The rows are grouped in 4 different ways at once. Each group adds its own fixed numbers to the row, and there is some noise. The rows also spread widely along 13 directions, which tell nothing about the answers.
Some rows, each with its group in each grouping after it:
[-25  10   1  20  -6  12   8   9  -4  23   3  18  -4  16   0   9   7  13
   4  -7 -11 -17  -9  -4  15  -2  18  -1   9] => Vipok Q897 Q333 Z
[  7  -4 -16 -16  -5  -6 -20 -11  13  -4  -2 -26  14 -19   0 -13 -11 -19
  -7  -1  11  12   8  -3  -9 -14  -7   1 -23] => Pime Q7 Q43 P
[-19  11 -10  -8   5   9  12  -5  -1   9 -12  -7   0  -2   6  -7  -9  -9
 -10  -3 -16   4   6   2  -2 -16  14   3  -9] => Pime Q220 Q228 N
[ -7  17   2 -12  -5  12   8  12  -2  13   5  -1 -22  10   9   6   6 -24
   0   9 -17  -8   5   7   0  -7  18   1  -5] => dovo Q897 Q934 H
[-17 -14 -10  19   5   4   0 -14  -8  17 -24   7  -5  12  -1  -6  -6  12
 -12  -6  16  16  -1  -3  -5   8   5   0 -13] => Tivi Q7 Q228 P
[ -6   9 -15   8  -7   2  27 -20   1  14  -4  17   7  -2 -12 -12 -29  -3
 -10 -11  -2  13 -13 -15   0 -19  -8   1   4] => piva Q220 Q934 K
[-11 -11   3  -1  -1 -10  10  16 -12  19   2  20   4  13  -4   3  -5   5
  -3  -2  -5   9  -9 -12 -14 -15   6 -12 -14] => dar Q897 Q43 Z
[  9 -17  -6  12  -8   4   3 -11  -8   9   2  -4   6 -13  -5   4  -5  -5
   5   4   9   8  22   8  16  11   2  14   4] => dovo Q220 Q119 K
[ 11 -32 -13  -7   6  -2  -3 -21  -8   9  -6 -17   0  -5 -13  -1   7   8
   2  -8   9  21  19  15 -14  19   5   8 -10] => piva Q897 Q119 D
[-10 -12  10   4 -17 -11   6  12  -3   0  -1  16  -4 -14   6  17 -13 -14
  -1  11  16   7  11   4   9   1   6  10  -5] => Vipok Q220 Q333 H
[ -6  -5  -8  11   0   1   0   4  -9  13 -13   2  -1  16  16   3  -2 -12
  -2  15  14   9  -1  -2 -18  -4  18 -10  -1] => dar Q7 Q333 N
[  4  21 -13  -5  -9   3 -11 -11  13  10  16  -5 -15   4  -8  -5  14  -3
   1 -19  -2  -6  -2   3  15 -12   6  -3  -7] => Tivi Q220 Q934 D
[ -4  -3   1   0   7   9  -3  13 -19  23  -3  -4   4  16  -3  -5   0   6
  -3   2 -14   0  -5 -11  -8 -17   6  -7 -23] => Pime Q7 Q228 N
[ 18   7 -11 -32   1   9  10  -5  -7   5   8  -5   6  -3 -21  -3 -10   8
   3  -9 -20   1  -9  12 -14  -8   3  24  -7] => Vipok Q220 Q934 H
[ -9  16  -4  -9 -13 -10  10   0  14   0  10  17 -11  -2   4   6  -5  -1
  -6 -15   6   8  -6   0   3 -19   6  -6  -4] => Tivi Q220 Q43 D
[  0   1  -8 -13   1  -3  -6   5  -1   1   0  -4   7  10   3  -8  -6   9
  -3 -10   7  10 -17 -11 -26 -22   7 -15 -17] => Vipok Q220 Q934 Z
[ -2  -7  -6  -5  -9   2  -8   3  -2  12  -4   2  17  -5 -16  -4 -13 -11
   2   4 -17 -12  -4  -1  -1   2  -5  19  -4] => dar Q897 Q119 N
[ -3 -17   5 -22   6   3  16  11 -11   0  -8   2   1  -5  -1  13 -12  20
  -3  -4  -9  12   5   8 -14  -4   7  13 -18] => Tivi Q897 Q43 D
[ -1   0 -20   6  13   2   7 -15 -11   8  -8 -21   3   0   9  -6   5   2
  -7  -6  24  23  16   1  -2 -10  16  -5  -5] => Vipok Q897 Q119 Z
[  6 -18   1 -16  -2   4  12 -14   7  10   3  -1 -25   8  -1   4   8   8
   2 -14  -7  21  11  18 -13  11   5  -6  -4] => Pime Q220 Q119 K
[-20   4  -7   1 -10  -1  -7   3   7  -1 -30   9 -22   0   2  -3 -18 -11
 -14   9  21   6  -5   9  -2   4   3   9 -19] => piva Q7 Q934 N
[ -1  15  -7  12  -5   5   3   8  -6  -9   0  -5   4  -1  17  13  -6   2
   4   3  22  -2  -1   0   7 -15  19   1   7] => dar Q897 Q228 H
[  9   3   7   4  -7  11 -10  21   2   0   6  -1   1  19  12   5  -7  22
   7  -8   7 -10 -25 -15 -10 -22   0 -17  -9] => dar Q220 Q119 Z
[ 14  -6  -7  -3 -18 -20 -11  -8   3  20  33   5   5  -9 -25  -6  11 -11
   9 -15  -8   2   3  -6   9  -8 -11  -4 -10] => dovo Q7 Q119 D
[ 11   1  -6 -13  -8   3 -18   6 -10  15   9  -7  18  -5 -25  -7  -3 -14
   5   7 -17 -17  -5   0   1  -2  -4  24 -12] => Vipok Q7 Q119 H
[ 14 -22   0   3 -11   9  12 -19  13   4   5 -14 -17  -9  10  12  -8  -7
   4  -8  11  21  22   8   6   9  -9  -3   1] => dovo Q897 Q333 H
[  4  17  -6  -4 -19  -9  14   3   4   0  18  14   5  -2   2   5 -11  -8
   6  -6   7   1 -13  -7  -3 -17   4  -3   9] => Tivi Q7 Q934 H
[ 19  16 -10  -6  -7  -4  -6  -2   2   0  22  -7 -10  -6  -2   4   8   3
   3 -14  19  10   3   5  16 -17   2  -3  -9] => Vipok Q220 Q228 Z
[-14  15 -15   4  -3   2   2  -3  -4  18  -9   4   1   3  -7 -13 -10 -15
 -12   0  -2   0  -4  -9   9 -15   4   3 -14] => Tivi Q7 Q934 Z
[ 16 -20   0 -18   0  11   0  -1   2  11  -3 -12  -1   1  -4  -1 -21  -4
  -4   0 -11   9  -3  -4 -17  -7 -15   0 -20] => piva Q220 Q333 N
[-16   8  -4 -12  -5  12   3   2   3   9 -23  13 -18   4  -7  -4 -19  -8
 -12   5  -9  -4  -9   9  -1   5   0  22 -17] => Tivi Q7 Q934 P
[ -1 -14  -3 -33 -11  -1  12  -3  12  -7   0   2   3  -3   3   7 -15  -3
   4  -5 -20   6  -6  14 -32  12   3   7   6] => Tivi Q7 Q228 K
[ -6 -14   4 -17   2  14  -5  10   4  -7  -6 -30  17 -10  15   4 -11   8
   0  -5 -14  -6   3  -7 -17 -14   5  -2 -15] => Vipok Q897 Q934 D
[ 12  14 -24  -3  -5  -4  13 -27   0   7  10   4 -11  -8 -17   1   8  -2
   1 -15  14  18   9  21  13   9   7  20  11] => Vipok Q897 Q228 H
[  7 -12   1   2  -4  10  -9   3 -10  14 -13  10 -17  17 -10   1  -5  -2
  -3   8   9   5  -4   6  -6  14   1  12 -17] => Tivi Q220 Q934 H
[ 13 -11  -1   5  -4  13 -16   7  -8  16  -1  -5   1   9  -9   1  -2   2
   4   4   2  -6   0  -3   7   8  -7  11 -12] => Tivi Q897 Q119 N
[-10   0  10   9 -17   8  -5   6  10   6  -6   9 -31   7   6  11   2  -4
   0   2  10  -5   3  11  14  13   1   6  -4] => Vipok Q7 Q119 H

New rows, each followed by its group in each grouping:
[  2  17  -5  -3  -7  -8  24   2  -8  22  15  25 -31  13   2   9  13 -11
   0  -1   8  15   6  12  10  -4  13  -2   5] => Tivi Q7 Q119 N
[  9  19 -19  10  -7  -2  -3 -12  -3   1   1  -5 -16   2   2   0   8  -3
   3  -2  34  11   6  13  10  -1  16   7   2] => dovo Q7 Q119 H
[-18   0   6   7  -2  15  15  10 -11   9 -25  19  -6  10  -1   5 -24  11
  -8   7  -5  -2 -15   0  -5   1   2  18  -8] => Vipok Q7 Q228 H
[  1  -7  -3 -12  -5 -12   1  -2   1   9   8   2 -17   4  -1   2  11   6
   0 -12  10  20   3   7  -9  -5   4 -13 -14] => Vipok Q7 Q934 N
[  6 -13   6 -10  -1  -4  16  11 -21  25  10  17  12   5 -19  -1 -12  -6
  -1   4 -20   4  -8 -11 -12  -9  -9   9 -13] => Vipok Q897 Q119 H
[ -6  -3   0  -2  -6 -14 -10  13 -12   5   0  12  -6  -2  -9   9   5   1
  -3   5  22   8   4   7   5   0  11  11 -19] => Vipok Q897 Q43 H
[ 21  -5  -9 -13  -4   9 -15  -8   8 -11   6 -28   6 -11  -4   2  -2  16
   8 -15  13   2   3   8  -2   0  -4  11  -8] => Vipok Q897 Q119 H
[  1  17  -8  -2  -8  11  -7  -6   7  21  -1  13 -16  23 -16  -9  -1 -12
  -5  -7 -14  -7 -23   0  -6   2  -7   6  -6] => Vipok Q897 Q228 H
[  4  -8 -11 -24  -9  -2 -18   2  -3  11  11 -12  31  -8 -27 -11  -8 -18
   7   1 -30 -19  -8  -4 -18   1  -2  19  -9] => piva Q897 Q119 H
[-14 -10   2   8 -11 -14 -23  16  -9   7 -13  12  -3  -4 -12   2  -5 -13
  -8  13  18   0   4  -1  10   1   2  12 -29] => dar Q897 Q43 H
[-11   9  -9   1  -5  -4  10   1  -4  13   7  15   1  18  -1   2   2   7
   4  -8  -4  -1 -19  -4 -20 -15  20 -11   5] => dar Q7 Q333 H
[ -5   3  -2  -4 -12   3   1   4  17  -6  -9  -1  14   3  14  -4 -24 -13
  -3   0   1  -3 -22 -16 -25 -13  -6  -5   4] => Vipok Q897 Q119 D
[-17 -13  -4 -17  -6 -17  -9   1   2  -9 -12   7  -9 -11  -2   4  -6   4
  -5  -3  12  15   6  18 -14   8  14  10 -20] => dovo Q220 Q228 P
[ -2   7  -7   5 -20 -12 -15   6   2   8  -9  16 -17  -4  -6  -3 -10 -33
  -7  18  24   2  -2   5  11   6  -6  13 -13] => piva Q7 Q119 N
[ -3 -14  -2   3   0  11  18 -15   1  14  -3 -13  -6   3   9   0 -12  -4
  -4  -8  -3  15   9  -9  -8 -11  -3 -16  -6] => piva Q7 Q934 H
[  5  -4  -3 -11 -18   1 -19   3  13  -3   3  -6  13  -6 -12  -4 -15 -12
   5  -2  -9 -15 -12  -5  -8  -3  -9  10  -9] => dar Q897 Q934 H
[  8  15 -12  -4  -7   3  -5  -2  -6   0   8   0  -4  -5 -20   4   2  23
   7 -13   6  -7  -5  15  15  -6   8  22  -5] => dar Q7 Q119 H
[  4 -13 -13  -5  -9  -9  -4 -16  12  -2 -13   5 -14  -6 -10  -2 -11   3
  -6 -10  28  27  -2  12  -7  15  -9   9 -12] => Vipok Q897 Q333 Z
[  8  -2 -11 -12 -12 -14   8  -7  -3  14  17  16  -4  -1  -7   6  11 -19
   8   2   2   8   5  15  -7  15  12  10  13] => Tivi Q7 Q119 P
[ -4  -6 -10 -11 -10 -13 -13   4   1 -15  -1 -14  25 -14   3  -3 -15   2
   2  -4  18   4  -4  -9 -16 -15   8  -2 -14] => Tivi Q7 Q934 H
[-12   0  -7   1  -5   3  -4  -4   6  -4 -14 -11 -12 -15   4   0 -14   0
 -10  -2  20   8   8   3  12  -9   0   5 -21] => piva Q7 Q934 P
[ -1  16  -9 -11  -9   5   1  -3  22  -5  10  -6   1  15  17   1  -3   2
   3 -19   2   1 -19  -9 -24 -18   8 -20   7] => Tivi Q897 Q43 H
[ -3   4  -9 -18  -9  -5  -3  -5  15  -3   3 -19   0 -19   8  -2  -5 -18
  -3  -6   1   6  13   6   2 -10  -1   1  -7] => Vipok Q7 Q119 N
[ -8  15   4  -6 -13   2   3  14  10  11  16   1   3  -2  12   1 -10 -31
  -4   1 -16 -14  -4 -19   5 -24  -4  -8  -4] => Tivi Q897 Q119 P
[ -2  11 -11   2   3  -7   6   6 -15  28  18  11  -3  23   1  -1  19  -4
   1  -3   2   8  -3  -8  -7 -18  21 -20  -6] => Tivi Q7 Q43 Z
[-11  -9   2 -17  -9   5   8   3   0  10 -14  14 -14   3 -14   0 -16  -2
  -5   5 -21  -2  -8  12 -12  12  -4  19 -11] => piva Q7 Q119 K
[ -8  20 -12 -17  -5  -2  -2   2  -5  15   7  16 -15  14 -22  -3  17   6
   2  -7 -14  -7 -14  18  -4   2  19  12  -3] => Vipok Q7 Q934 K
[ -8   1 -10  -6 -11  -9   5 -11   9  17   1  15  -5  -1 -16  -7  -6  -7
  -5 -11  -7   9  -7   2  -3  -2  -7   3  -5] => Vipok Q7 Q333 N
[  7 -16   1   0 -11   9 -11  -4  12  -3 -11 -19   3 -17   6  -3 -21 -11
  -4   2   9   7  13  -2   8  -2 -15   7 -16] => Pime Q220 Q119 N
[-11  -3  -3   1 -11 -26   0   6 -12  25   7  20  -8  -5 -13  -4   5 -32
  -8  10   6  12  11  -2  11  -4   1   1 -17] => Vipok Q7 Q119 Z
[ 11  22  -7 -16 -11  -9   4  16  -6   2  12  13   8  -4 -11  -2 -15  -6
   1   3   3  -2 -21  -3  -3 -21  -3  13  -6] => Vipok Q7 Q119 Z
[-10  12  -5  11 -13   1   3  -2   9  12  10   3 -20   6  15   9  14 -20
   4   1   3  -3   9   6   8  -3  19 -10   8] => dovo Q7 Q333 D
[ -3   6 -10  11 -12   8   1 -13  16  -1  -6  -5  -9   0   7  -2 -16   0
  -5 -12  19   9  -5  -6   3 -10  -5  -5  -5] => dovo Q897 Q333 H
[ 13 -23  -3   3  -9 -14 -11  -2 -12  11  -1   4  -4   1  -6  -3  -4 -23
  -1  14  24  22  10   0 -11   7   1  -1 -18] => dovo Q220 Q934 H
[  2  15  -7  10  -5  -2   0   3 -15  27  13   8 -16  10  -4   3  18 -25
   1  13   5   2  13   6  16  -4  18   3  -5] => dovo Q7 Q43 H
[  5  11 -11 -18 -17  -5  -5  -6  24  -9  10 -14  10 -15   8  -5 -11 -22
   1  -8  -2  -2  -6  -3 -12 -16  -7  -1   3] => Vipok Q7 Q119 D
[ -5  -4 -11   7   0   7 -10 -13   6   4  -8 -27   0 -17   5  -9  -9  -6
  -9  -8  11  10  24  -2  20 -14  -3   0 -19] => dovo Q220 Q119 N
[  5 -11   8 -29  -9  11  16   1   6   2  -3  -3 -18 -11  -5   9 -14 -12
   1   2 -22   5  11  18  -4   8  -5  20 -10] => Pime Q897 Q934 H
[-17   2  15 -12  -6   9  10  25  -5  14  11   2  -4  11   8   8  -3  -1
   3  -2 -33 -15  -5 -10 -10 -21  11 -12 -13] => dovo Q897 Q934 H
[  7   8 -14 -35 -14 -13  -8  -4  14  -2  17 -13   5 -20 -12  -7  -4 -16
   4 -10 -15  -1   5  11  -5 -10  -3  11 -10] => dovo Q7 Q119 N
[ -7   0  -6   6  -9  -1 -25   3  10  -1  -8 -13   8 -12   0  -8 -16  -2
 -11  -6  19   1  -2 -15  12 -20 -11  -3 -27] => Vipok Q220 Q333 N
[  0   8 -13 -22   5   2  -1  -9  -4  16  22 -10   8   7 -21  -7  19  24
   7 -30 -27  -6  -4   4  -9 -14  17   0  -6] => Vipok Q220 Q119 H
[-14  -1 -23   0  -1  -4   5 -22  -1  11 -13   8   8   2 -20 -11 -10  17
  -3 -18  -2   9 -11   5 -14   3   6   8  -1] => piva Q7 Q228 N
[ -8 -21  15 -15 -14  -9 -10  21  -1  -1  16   4   7   0  -1  16   4  18
  13  -7 -14  -9  -6   2 -17   3   8  -4 -10] => Vipok Q7 Q228 H
[  5 -19   7   0  -4  22   5   0   6   9 -18   4 -10  21  11   3 -16   1
  -2   7  -4   9  -9   2 -25   9  -4  -4  -3] => Pime Q220 Q43 K
[ -4  12  -8 -27  -8   9  18 -11  15   8   8  -4   0 -12  -8  -5 -19  -6
  -5 -17 -33  -4  -3   1   1 -16  -9  10  -5] => Tivi Q7 Q934 P
[ -8  -4   0  25 -19  -9 -20   5   8   4   6   6  -4   4   0   3  -4   4
  -1  -9  31   0 -12 -20  10 -13  -6 -19 -17] => piva Q897 Q333 H
[ -3  12   1  11 -13   8   0   3   6   8   7 -12 -15   2  25   6   3 -31
   2   9   7  -3  14  -2  10 -10  10 -11   3] => dovo Q7 Q119 H
[ 16  -9   1  -6   7  10  -9   8 -14  14  13 -10  -2  15 -10   4  11  30
   6 -15  -1   1  -6  -7  -4 -11   2  -7 -24] => Tivi Q897 Q934 D
[ -3 -13   2 -19  -5  -3  -2   0  11  -1  -1  -5 -23   2   1   2  -2  16
  -2 -18   4  18   3   7 -12  -4  -3 -11 -24] => dovo Q897 Q934 N
[ -9  21 -22  -9   2  20   1 -20   9   9 -16  -2 -19  12 -16  -6   2   9
  -6 -14  -9  -4 -10  22  -2  10  13  24  -1] => Vipok Q897 Q333 H
[ -5 -13  -5  -2   3   9  -7 -12  11  12 -16   1 -18  20   0  -6   0  13
  -7 -13   6  17  -8   3 -22   5  -2 -11 -17] => Pime Q897 Q43 P
[ -6  23 -14 -14  -8   9   4 -12  17   5   3  -4  -9   8   4  -5   2 -16
   0 -11 -13  -8  -5   9  -7  -4  15   4  10] => Tivi Q220 Q119 H
[  2   7  -5   6 -10  -9   3   0   4   1  10  -1  -8  -4  11   4   2   3
   0 -11  28  16   2  -5   7 -19   2 -17  -6] => Vipok Q7 Q934 N
[ -3 -13 -12   5  -3  -7   2 -19  -3   6  -1 -14  10 -16  -8  -7  -6   4
  -5 -13  16  20  14  -5   6  -9  -2  -2 -14] => Vipok Q7 Q934 H
[ -5  14   1  -4 -17   6  -5   8  19   2  15   8 -16  15   2   4   4  13
   9 -20  -5 -11 -20  -2  -3  -9   4 -16   0] => dovo Q897 Q934 Z
[-12  -2  -3   7  -2  14   9   2  -6   5 -28   2   3   4   0  -8 -33  -3
 -12   7   3   5 -10 -11 -10 -10  -4  10 -16] => dovo Q897 Q934 H
[ -3 -20  -7  -6   2   6  16 -11  -6   9 -11  -4  18   2   4  -2 -17  -9
  -1   2  -9  11   4  -2 -27   5   9   5   6] => Tivi Q220 Q119 H
[  3  -6   2  14  -6  19 -12  -5  13  11  -5 -13 -17  10   8  -5  -7   3
  -4 -11   8   4   1 -10   9  -8 -12 -14 -17] => dovo Q220 Q119 Z
[  5  -6 -16  -1  -7   1  10 -24   2  18  16  -1  11  -5 -13  -2   9  -7
  11 -12 -12   4  10   6   0   8   9   5  16] => Pime Q897 Q934 P
[-16  -9  14   1 -18  -7 -12  18  17  -4  -4   9  -1   2  14   0 -21  -1
  -8  -8   5  -3 -16 -24 -10 -20 -12 -19 -22] => Tivi Q220 Q119 D
[-24 -20  13  16 -20  -4  -4  14   0   3 -12  11   5 -11   8   8 -19  -9
  -3  11   8  -4   7  -9  13   5  -3   4  -9] => Tivi Q7 Q119 K
[ 14  20 -19   0  -5  13  -8 -16   7   6   6 -11  11   0 -16 -13  -9   4
   0 -17   0  -7 -14  -5   7 -16  -7  12  -1] => Vipok Q220 Q119 H
[-12 -21  -5  14  -3  14  -5 -12   1   9 -15 -12   3   0   9   2   3  -3
   4   2   1   2  19   9   1  20  17   3   4] => Pime Q220 Q228 Z
[  2   2   1 -32  -5   4 -15  12   4   3   1  -6 -17  15  -9  -3   6   2
   3  -3 -16  -5 -14  11 -26  -2   8   1 -25] => Pime Q7 Q934 H
[  9   3   6  -7  -9  14 -15  16   3  20  13   2   0  15 -13  -1  -2   3
   8  -6 -28 -24 -19  -9   1 -10 -13   1 -11] => dar Q897 Q119 N
[  5  13 -12 -12  -2  -7  16  -6   0  -2  16  -7  11 -15   3  -4 -14   4
  -3 -16   7  15   1 -10  -3 -37   4  -7  -8] => dovo Q220 Q934 P
[ -4 -11   3   8  -5   8  19  -2 -11  21  -5  11  -3   3  -6   2 -17  -9
  -4   5  -8   4   2  -6   1  -4   0   4  -4] => piva Q220 Q934 H
[-10 -15   2   0  -9  -1 -23   1  11   2  13 -25   3 -10   3   5  10   4
   3 -16   2  -4  14  -6   8  -8   3 -13 -19] => Vipok Q897 Q333 H
[ -7  19   4 -30 -19  -2  13  15  15  -3  11  20 -11  -6  -6   9 -18  -4
   1  -5 -20 -15 -20   7  -6 -14   2  12  -2] => piva Q220 Q934 P
[  3  -3 -11 -20  -8  -5  -8  -6  11 -12  11 -19  15 -15  -6   0  -4  11
   7 -20  -2  -2   0   3 -10 -11   5   4  -5] => dar Q897 Q119 H
[ -8  -1  -2 -15 -19  -1  -5  -4  23  -9  14  -7  -6 -12   3   7   2   1
   6 -19  -5  -5   5   7   7   2   3  -2   2] => Tivi Q897 Q934 K
[  6  -4  -9  -3  -9  10 -10  -4   3   2  -2 -16  18 -19 -18  -7 -22   9
   2  -9  -5 -11  -4  -6  13  -8 -16  18 -14] => piva Q7 Q119 Z
[ -5  -7  -3   9  -8   1   7  -3  -5  17   7   8  10  -3 -12   1  -4   1
   1  -9  -7  -2   2 -11  11  -5  -1   4  -3] => Tivi Q897 Q934 D
[ -9 -16  13  -6   2  12   5  21 -15   6 -12  -4 -11   9  16  16   1   4
   3  16  -2  -2   9  12 -13   8  19   7  -8] => Vipok Q7 Q119 H
[-25 -11  13  -3 -11  -6 -10  23   1  -6  -6   9   4   3   6   9  -7  21
   1  -6   4  -7 -12  -6 -14  -8  12  -5 -15] => Vipok Q220 Q119 H
[-16  10  -8   5  -2  12  10   5   1  -6 -24  -1  -4  -4  15   8 -15   4
  -3   5  12  -3   2  11   5  -1  17  16   6] => dar Q897 Q119 N
[  7  -7  -6   0  -3 -14  18  -5 -12  10  10   9  -6  -8   4   9   2 -15
   0   4  18  23  18   6   3  -8  13  -3   0] => dar Q220 Q934 P
[ 27 -12   2   5  -9  -5 -28   6  -8   8  19  -5  -4   6 -12   4  13  12
   9  -6  27   5  -1  -2   7  -1  -6  -3 -21] => Vipok Q220 Q119 H
[-32  12   0   5  -6   5  26   6  -8  15 -11  28  10   2  -3   1 -17   0
  -6   2 -22 -11 -11  -4   2  -9  15  15  12] => Vipok Q220 Q119 K
[ -8  10   2 -18  -9 -12  -3  16   2  -2   5  10  -9  -7  -9   3  -4   3
  -5  -7   0  -2  -9   2   1 -15   1   9 -20] => Vipok Q897 Q119 D
